The first 4 rows are patterns. Each new row is the sum of 2 different patterns, raised or lowered, with some noise. Before adding, each is slid sideways (what falls off one end comes back at the other) and multiplied by a number that may be negative. Names go in the order of the patterns.
(in the rows, 128 means zero)
Some rows, each with the names of its patterns after it:
[ 96 131  78 100 142 133 136 138 125 128 134 137 138 130 126 124 148 178
 119 125 118 121 115 160  95 122  78 128 132 116 133 119 150 115 116 153
 149 135]
Zilog
[155 141 118 125 132 131 130 147 122 144 148 167 128 139 144 147  83 104
 113 134 101 139 120 121 144 171 125  78 117 126 126 122 109 120 131 144
 125 118]
Sabap
[ 99 137 129 132 131 155 143 122 114 132 123 145 128 121 138 142 119  86
 120 136 108 133 127  79 127 132 120 101 101  96 150  96 142  96 126  92
 139 119]
Tifu
[145 171 108 128 128 138 122  94 138  99  90 127  87 114 123 153 109 153
 144 138  78 134 114 121 125 103 154 137 127 119 160  78 135 114 165  96
 139 118]
des

New rows, each followed by the names of its patterns:
[ 81  92 118  99 113  88  86 108  92  87 123 116  62 133  86 100  68 121
  82  97  80  62 112  97  83  63 104 122  93 122 131  79 144 108 125  75
 108  83]
Zilog des
[125 138 121 116 127 106 127 138 158 118 142 140 156 148 125 120 115 123
 106 180 104 125  75 151 104 123 126 146 133 124 111 167 180 127 100 131
  88  98]
Zilog des
[112 167 129 109 120 141 140 140 118 133 120 154 147 140 119 136 148  85
 103 105 123  85 121 118 125 129 152 108  86 116 110 110 121 134 120 117
 141 112]
Sabap Tifu
[122 144 118 160 130 120 106  99  78 125 115 105  97 159 142 139 120 135
  76 138 133 114  89 135 144 158 131 164 129 138 138 116 115 108 143 109
  91 117]
Zilog Sabap
[ 82 114  74  84 104 146  85  91 101 105  92  57  95  99  99  62 140  69
 113  45 104  47 103  69  39  95 136 117  97  93 152  73 128 136  80  93
 106 147]
Sabap des
[194 177 140 174 150 156 158 212 156 184 186 197 178 158 169 181 131 123
 181 166 149 149 176 152 183 189 137 135 152 162 156 163 168 152 182 201
 159 181]
Sabap des
[128 158 126 141 133 150 121 127 122 105 128 101 149 110 124  98 106 138
 108 106 119 109  96 154 103 115  95 170 112 115 120  83 132 153 116 105
 124 161]
Tifu des
[ 96  83  76  86 124 101  98 108  81 114 142  87  84 102 117 117 134  70
 132  96 147  95 129  93 113  86  70  82  95  69  79  73  91 115 118  93
  46  84]
Sabap Tifu
[132 122 127 118 125 134 213 166 126 131 134 144 144 132 117 131 137 112
 125 145 121  97 139 135 128 148 131  96 126 141 163 123 117 182 154 155
 115 170]
Zilog Sabap
[ 71 128  91  98 121 129 145 118 134 103 143 111 123 100 154 110 148 134
 109 181  87 142 116 154 101  90 150  80  80 111  76  81  98 145 109 134
 135 110]
Tifu des
[136 141 163 131 142 131 116 101 114 125 140 119 120 144 130 175 165 127
 100 119 133 115 133 123 111 122 138 150 120 183 159 114 126 128 127 133
 145 121]
Zilog Sabap
[159 173 129 159 153 169 155 107 110 112 167 165 150 152 158 159 152 150
 139 153 152 122 132 170 185 135 138 137 123 142 156 105 107 108 135 133
 118 186]
Zilog Sabap
[ 87 107 122 122 126 111 162 142 119 107 149  89 144 116 145 111 142 109
 100 145 119 108 129 131  80 102 133  99  76 103  72 137  95 152  86 138
 106 141]
Tifu des
[139  74 105 106 120 118 182 109 154  88 165 101 151 106 101  96 103 155
 115 111  84 101 132 132 102 100  97 116  89  86 104 121 147 113  99 107
 111  93]
Sabap Tifu
[101  85  64  92 108  56  84 127 140  95 100 116  99 133  93  83  61 107
 140  86 105  82  82 115  81  87  82 115  96  88  96 110  72  99  87  92
  79  89]
Sabap des
[ 85 167 106 157 111 131  99 150 131 115 146 134 137 152 196 146 126 115
 135 123 175 113 123 114 150 130  87 130 139 132 133 127 104 149 147 109
 111  77]
Zilog Tifu
[ 98 116  88 125 111 119  97  89 156 112  87 101 118 142 102 127 140 117
 155 123 112 112 137  89 101 108 157 110 137 115 125 147 118 109 121 132
 101 128]
Sabap des
[155 146 142 118 185 162 188 163 131 132 174 129 172 135 154 125 160 154
 139 167 148 127 167 183 178 161 157 140 183 177 197 154 164 179 150 135
 137 177]
Zilog Tifu
[ 76 118  83  63 112  63  86  82 132  85 122 114 148  76 125  92 118 100
  90 137 108  82 104 169  69 117  98 148  91 123  97 115 155  98  92 102
 126 109]
Sabap des
[ 85 167  92 113 110 125 127 110 174 130 169 159 180 123 146 121 142 139
 142 166 148 157 150 159  68 141 142 156 123 153  89 155 183 123 120 120
 121 161]
Tifu des
[132 147 141 162 119 159 175 135 168 131 135 111 134  98 119 124 174 123
 142 126 137 143  93  99 130 131  89 165 145 155 103 158 135 131 119  91
 138 105]
Sabap des
